The groups are shells around one centre, one inside the other: the same stretched ball of 6 dimensions in 10 sizes.
(in the rows, 128 means zero)
Some rows, each with its group after it:
[107  97 144 151 159 150 138 124  48 107  96 112 148 168 110 142 163 162
 136 184 127 167 137]
q566
[136  69 130  88 135 115 137 127  75 140 106 117 155 145 126  88 144 170
 151 116  83 178 171]
q768
[120 116 105 151 146 123 130 152  72 155  98 147 153 116 137 117 166 166
 121 145 129 119 154]
q768
[ 84 114 121 169 159 137  94 126  63 144  86 137 163 151  89 129 130 150
 131 115 147 106 121]
q276
[125 112 147  92 168 108 135 126  75  98 165 143 133 191 128 106 131 128
 150 106  76 139 150]
q945
[152  69 120  67 125 109 157 137  77 136 136 128 149 143 135  85 150 178
 149 130  69 181 184]
q276
[118 104 159 130 172 137 147 123  56  90 119 115 134 184 132 133 163 142
 143 171 101 171 145]
q417
[133  76 127 111 132 132 140 130  57 120 113 112 160 143 110 113 155 183
 144 160 111 187 161]
q566
[ 83 112 123 184 161 155 126 131  55 145  70 134 148 155 107 150 159 156
 122 173 144 115 124]
q566
[105  85 142 165 154 166 153 125  42 120  64 101 146 158 118 152 183 175
 131 221 131 181 141]
q417
[143  88 124  94 139 113 152 141  76 135 125 132 144 140 145  96 160 167
 141 137  83 164 175]
q566
[103 108 148 155 165 144 113 119  46  92 110 112 158 172  92 140 145 153
 140 157 141 160 125]
q979
[ 97  92 147 138 162 140 118 113  59 119  94 116 152 178  99 126 136 148
 145 133 116 152 132]
q471
[113  99 135  89 154 108 109 118  75 114 160 144 152 187  91  97 101 137
 155  69  89 129 141]
q979
[138 100 116 103 140 100 119 142  80 139 127 138 161 126 130  86 141 162
 141  95 103 145 166]
q979
[104 115 156 134 179 135 138 121  61  97 128 131 130 197 124 135 148 128
 141 150  99 139 134]
q471
[115  99 108 150 142 130 131 144  71 165  73 134 156 116 133 115 167 173
 125 149 126 133 156]
q375
[116 117 156 113 176 113 114 120  68  89 149 132 143 189 116 112 127 124
 151 100  98 142 138]
q276
[ 90 107 100 195 144 154 126 144  59 175  45 136 159 114 115 143 173 179
 112 180 159 112 136]
q471
[101 101 124 189 153 161 144 139  49 145  47 115 151 128 129 151 192 177
 118 215 149 152 141]
q471
[ 79 120 124 180 166 147 110 128  58 140  85 141 151 162  97 145 142 146
 125 144 146 100 118]
q375
[119  82 135 137 146 146 152 130  55 128  83 110 147 150 126 129 174 174
 136 189 113 178 155]
q945
[106 115 143 155 171 140 137 131  59 114 101 128 138 167 130 138 165 144
 132 168 118 141 138]
q945
[ 79 121 107 221 156 159 108 142  52 165  36 132 165 114 107 154 172 171
 109 180 182 105 121]
q417
[126 101 103 146 136 133 152 153  67 157  90 138 149 114 142 122 181 182
 120 180 122 141 163]
q417
[137  95 157  62 160 101 128 116  73  79 185 129 142 200 113  92 115 133
 165  85  66 169 155]
q814
[147  79 141  83 140 120 150 128  61  96 147 113 150 163 122 104 152 169
 153 149  86 199 168]
q814
[140  87 131  79 142 100 121 129  77 118 146 129 158 153 117  83 127 157
 154  87  85 165 165]
q375
[113 100 120 134 150 132 144 138  70 147 100 140 141 149 132 121 160 159
 130 152 105 132 153]
q375
[121  81 114 139 131 139 131 135  57 142  85 116 166 125 108 119 161 189
 134 164 131 168 154]
q269
[121  90 150  93 157 117 124 115  67 100 143 123 148 187 106 104 124 143
 157 105  87 163 148]
q269
[122 117 129 119 163 114 141 141  78 130 131 150 133 159 147 111 153 139
 134 126  91 122 155]
q276
[123 114 162  81 177 100 118 116  75  79 180 138 136 208 117  99 112 114
 160  75  72 143 143]
q276
[115  95 163 112 167 131 125 111  54  79 137 110 147 197 101 123 133 142
 155 135 101 177 137]
q276
[116 113 157 114 173 121 121 119  61  80 154 127 143 194 109 120 131 131
 151 120 101 153 137]
q814
[117  97 129 160 148 149 138 135  47 119  85 111 157 137 117 139 177 178
 129 195 141 172 146]
q945
[121 111 147  71 167  91 106 117  83  97 187 151 143 202 104  87  93 116
 161  42  71 123 143]
q979
[101  89 112 180 136 159 128 135  47 151  52 113 168 120 101 143 173 192
 122 195 160 156 139]
q945
[163  78 121  54 130  93 160 143  88 138 149 137 141 139 157  72 152 167
 150 111  53 173 194]
q768
[140  77 130 103 134 124 140 132  62 119 115 111 159 140 121 104 157 179
 146 150 103 191 167]
q269
[111 116 151  91 173 102 102 114  75  89 178 145 145 206  95 101  96 116
 159  59  86 123 133]
q979
[ 80 112 130 158 166 136  97 119  65 137  96 139 155 172  87 128 120 139
 137 105 133 103 118]
q471
[139  79 145  80 144 109 120 119  67  99 141 111 161 164 107  90 128 159
 160 101  91 190 160]
q417
[122  82 121 135 134 132 115 130  57 133  87 110 174 125 101 112 150 184
 140 142 136 174 151]
q768
[128  80 149  99 151 132 151 120  59 102 128 114 141 180 120 117 151 159
 151 157  86 185 157]
q471
[ 93 103 132 187 157 163 127 128  42 123  67 111 157 149 101 156 170 171
 125 200 157 153 126]
q375
[127  95 147 120 155 131 135 125  54  94 125 111 151 165 116 122 155 160
 146 158 111 182 150]
q945
[154  77 108  82 120  98 126 143  80 147 124 128 169 110 128  73 144 184
 146  99  96 172 182]
q417
[127 101 148  98 159 117 130 123  63  89 157 127 146 184 111 112 133 144
 152 122  93 163 148]
q566
[143  84 126  87 136 114 147 136  70 121 139 128 150 149 128  98 150 170
 146 136  86 173 171]
q269
[ 94  99 140 160 159 152 119 118  47 112  92 114 156 171  90 143 146 159
 137 164 139 153 126]
q566
[122 114 165  80 179 101 117 113  74  73 185 138 136 214 113 101 109 111
 162  74  72 144 141]
q979
[109  91 135 102 153 122 126 118  71 124 133 137 145 184 102 108 120 145
 150 104  88 137 144]
q814
[110  86 135 130 147 140 128 121  54 117 107 116 157 164  96 126 143 167
 143 151 120 165 141]
q269
[101  88 138 134 156 140 130 119  62 131  92 122 147 172 107 124 142 154
 142 142 109 149 140]
q375
[ 68 121 111 225 161 164 102 135  50 162  35 132 164 128  95 159 163 164
 111 175 184  98 112]
q768
[ 91  95 128 157 153 146 117 122  58 139  81 125 156 160  95 133 141 160
 135 145 132 134 130]
q269
[128  89 151  68 157 102 119 113  77  99 164 130 147 194 106  88 107 134
 164  71  69 158 153]
q814
[130  83 121 122 135 137 155 138  60 133 104 121 149 140 127 121 170 182
 135 180 107 172 163]
q814
[ 84 135 130 171 180 128 106 132  73 141  96 153 141 163 121 130 140 124
 126 112 129  83 123]
q768

New rows, each followed by its group:
[115  92 139 131 152 131 116 123  59 115 103 113 161 155 104 117 143 161
 144 134 123 166 143]
q814
[130 103 159  77 170 104 132 118  76  88 168 133 134 200 127  98 124 124
 159  92  66 156 153]
q814
[108 120 143 121 174 115 121 127  75 116 136 146 136 182 126 113 132 123
 142 102  94 117 139]
q566
[ 93 110 103 202 146 155 125 146  55 169  43 131 161 109 118 146 180 180
 110 189 166 120 136]
q471
[ 75 121 144 181 179 154 117 119  52 117  89 132 142 186  98 155 145 135
 130 158 139 113 112]
q375
[119 119 141 113 167 106 106 128  73 103 150 140 151 170 114 104 124 132
 147  87 106 131 141]
q979
[ 75 142 146 178 191 135  96 121  62 112 109 145 143 187 102 143 130 114
 132 115 139  89 107]
q417
[ 93  99  99 184 137 147 109 139  60 175  47 130 172 108 100 130 158 183
 119 154 163 121 136]
q768
[130  87 147  59 155 101 134 117  83 109 167 139 137 197 118  85 112 133
 162  75  53 151 160]
q276
[132  87 164  91 161 126 144 115  57  76 148 108 141 195 116 115 143 147
 158 145  83 195 153]
q768
[171  80 142  35 136  89 146 130  76  84 195 123 149 167 130  74 132 160
 165 100  56 202 184]
q417
[123  77 129 122 139 139 151 130  61 134  93 115 149 149 124 119 164 176
 139 171 103 176 160]
q375
[ 88 114 119 211 156 169 132 139  41 138  53 120 155 132 110 166 185 176
 112 221 172 135 125]
q979
[104 110 134 147 164 126 111 128  68 131  95 131 153 153 117 118 143 145
 136 119 123 130 138]
q471
[152 105 121  85 145  95 146 149  85 130 150 146 142 135 156  86 156 155
 140 113  78 149 179]
q417
[ 84  97 127 202 151 171 115 125  37 133  45 105 168 139  86 159 167 180
 124 200 175 153 120]
q979
[117  85 140  96 154 123 145 121  74 127 125 133 136 183 123 107 136 146
 149 123  74 150 155]
q979
[115  84 130 149 143 147 135 130  52 130  75 106 160 137 113 129 169 180
 134 180 133 177 149]
q566
[ 90 115 144 145 173 131 104 117  63 113 115 134 149 185  95 128 123 131
 142 110 122 120 122]
q566
[137  84 147  90 150 119 144 125  66 103 135 116 145 170 127 103 148 156
 152 136  83 184 163]
q566
[118  81 111 118 130 122 111 130  69 149 102 127 171 132  95 100 131 177
 142 109 121 149 152]
q979
[140  89 119 112 134 120 139 141  66 129 118 124 159 128 127 105 160 178
 138 147 110 171 167]
q269
[ 98  82 103 173 132 152 125 136  59 178  38 121 167 112 106 129 166 191
 122 171 149 140 145]
q979
[108  91 128 110 150 122 125 123  75 141 116 139 147 170 110 105 127 148
 145 104  92 131 147]
q945
[ 81 103 127 198 159 162 115 126  48 146  43 116 160 142 100 151 164 167
 123 180 162 134 122]
q814
[ 90 105 112 163 153 137 117 133  70 167  72 143 153 141 112 125 146 157
 126 131 131 105 135]
q945
[102 101 135 169 156 154 130 128  46 118  81 113 155 153 105 147 166 168
 130 188 145 159 133]
q269
[110 119 137 118 169 108 107 127  78 120 137 147 146 172 116 105 122 127
 144  81 102 114 139]
q945
[ 91 110 157 165 177 156 130 115  44  91 102 114 141 193 102 155 154 142
 138 180 131 152 120]
q276
[131  89 107 105 132 115 140 142  78 154 120 144 152 133 127  98 148 172
 136 125  96 139 167]
q471
[117  79 138  96 144 129 134 116  63 113 135 123 150 183  96 112 127 159
 153 126  90 165 149]
q768
[ 86 128 144 176 182 139 108 125  59 117  92 132 146 170 112 141 147 131
 131 138 139 115 119]
q979
[100  81 132 160 147 161 143 124  48 136  63 108 152 153 108 143 170 177
 132 197 131 167 141]
q471
[135 114 132 101 157 101 123 137  77 112 153 142 148 155 132  97 138 142
 144  99  94 140 157]
q471
[107 105 106 151 144 133 132 143  70 162  88 145 151 131 123 122 157 166
 124 147 124 117 148]
q945
[ 80 102 151 161 169 155 107 107  44  99 102 116 155 197  71 149 127 144
 143 147 139 143 111]
q417
[117  98 123 156 148 142 146 141  60 143  74 122 148 129 138 130 182 173
 125 186 126 154 154]
q375
[122  81 123 159 135 158 154 138  43 130  68 102 159 125 121 142 191 198
 127 225 140 190 155]
q979
[ 85 113 124 188 159 158 121 130  48 132  77 128 154 154  96 155 158 162
 123 180 156 124 121]
q945
[ 98 114 119 171 154 141 113 135  56 134  90 133 160 140 102 137 152 162
 126 153 150 125 130]
q375
[123  77 145 102 148 133 144 118  61 111 120 113 146 177 113 115 145 161
 151 148  89 181 154]
q814
[122  79 123 160 135 157 157 139  47 140  57 102 156 121 129 138 195 196
 126 224 136 189 158]
q979
[ 76 116 137 165 173 143 106 117  60 129  95 138 147 183  92 139 128 134
 135 124 132 105 115]
q375
[101 109 113 180 151 140 113 140  61 156  60 128 163 117 118 130 166 169
 121 155 154 127 139]
q979
[115 112 140  89 165 105 121 122  79 108 171 153 137 197 110 102 109 124
 152  76  77 118 143]
q276
[ 87  97 109 166 147 141 113 131  68 174  60 138 159 136 104 124 144 164
 126 131 136 109 135]
q979
[103  91 134 164 152 158 140 127  47 125  72 109 152 152 111 145 172 173
 131 198 136 167 139]
q566
[138 104 137 101 158 109 145 138  77 120 133 135 138 154 152 100 158 147
 142 128  82 154 167]
q276
[123  85 149 109 151 131 130 117  54  93 130 109 155 176 100 118 140 160
 152 144 106 185 147]
q945
[ 87 135 126 174 174 134 110 134  66 134 103 151 144 161 113 138 143 133
 124 130 137  90 122]
q471
[103 106 124 138 152 128 109 127  63 128 116 136 159 158  94 120 129 154
 138 116 127 128 134]
q566
[120 108 163  77 176 107 130 113  73  78 183 139 129 221 115 106 113 114
 161  89  64 145 143]
q979
[ 67 116 140 174 177 145  96 113  61 134  82 136 150 184  86 139 123 130
 135 114 137  99 109]
q768
[ 93 122 138 184 171 156 135 132  46 112  91 127 142 165 115 159 170 152
 123 196 145 134 124]
q979
[ 94 100 126 180 153 154 120 129  50 139  60 116 161 139 103 143 164 171
 126 176 153 145 131]
q269
[124  94 151 128 156 138 133 122  47  85 122 104 154 169 107 130 156 163
 146 169 121 189 144]
q979
[120  77 131  94 137 120 114 117  64 117 135 121 165 167  83 100 115 166
 155 101 103 165 148]
q417
[106 124 118 132 160 110 104 136  79 139 131 158 152 154 112 108 124 137
 135  84 116  95 138]
q979
[ 85 114 129 156 166 135 109 124  66 139  97 142 149 169 100 129 131 139
 134 117 126 104 125]
q269
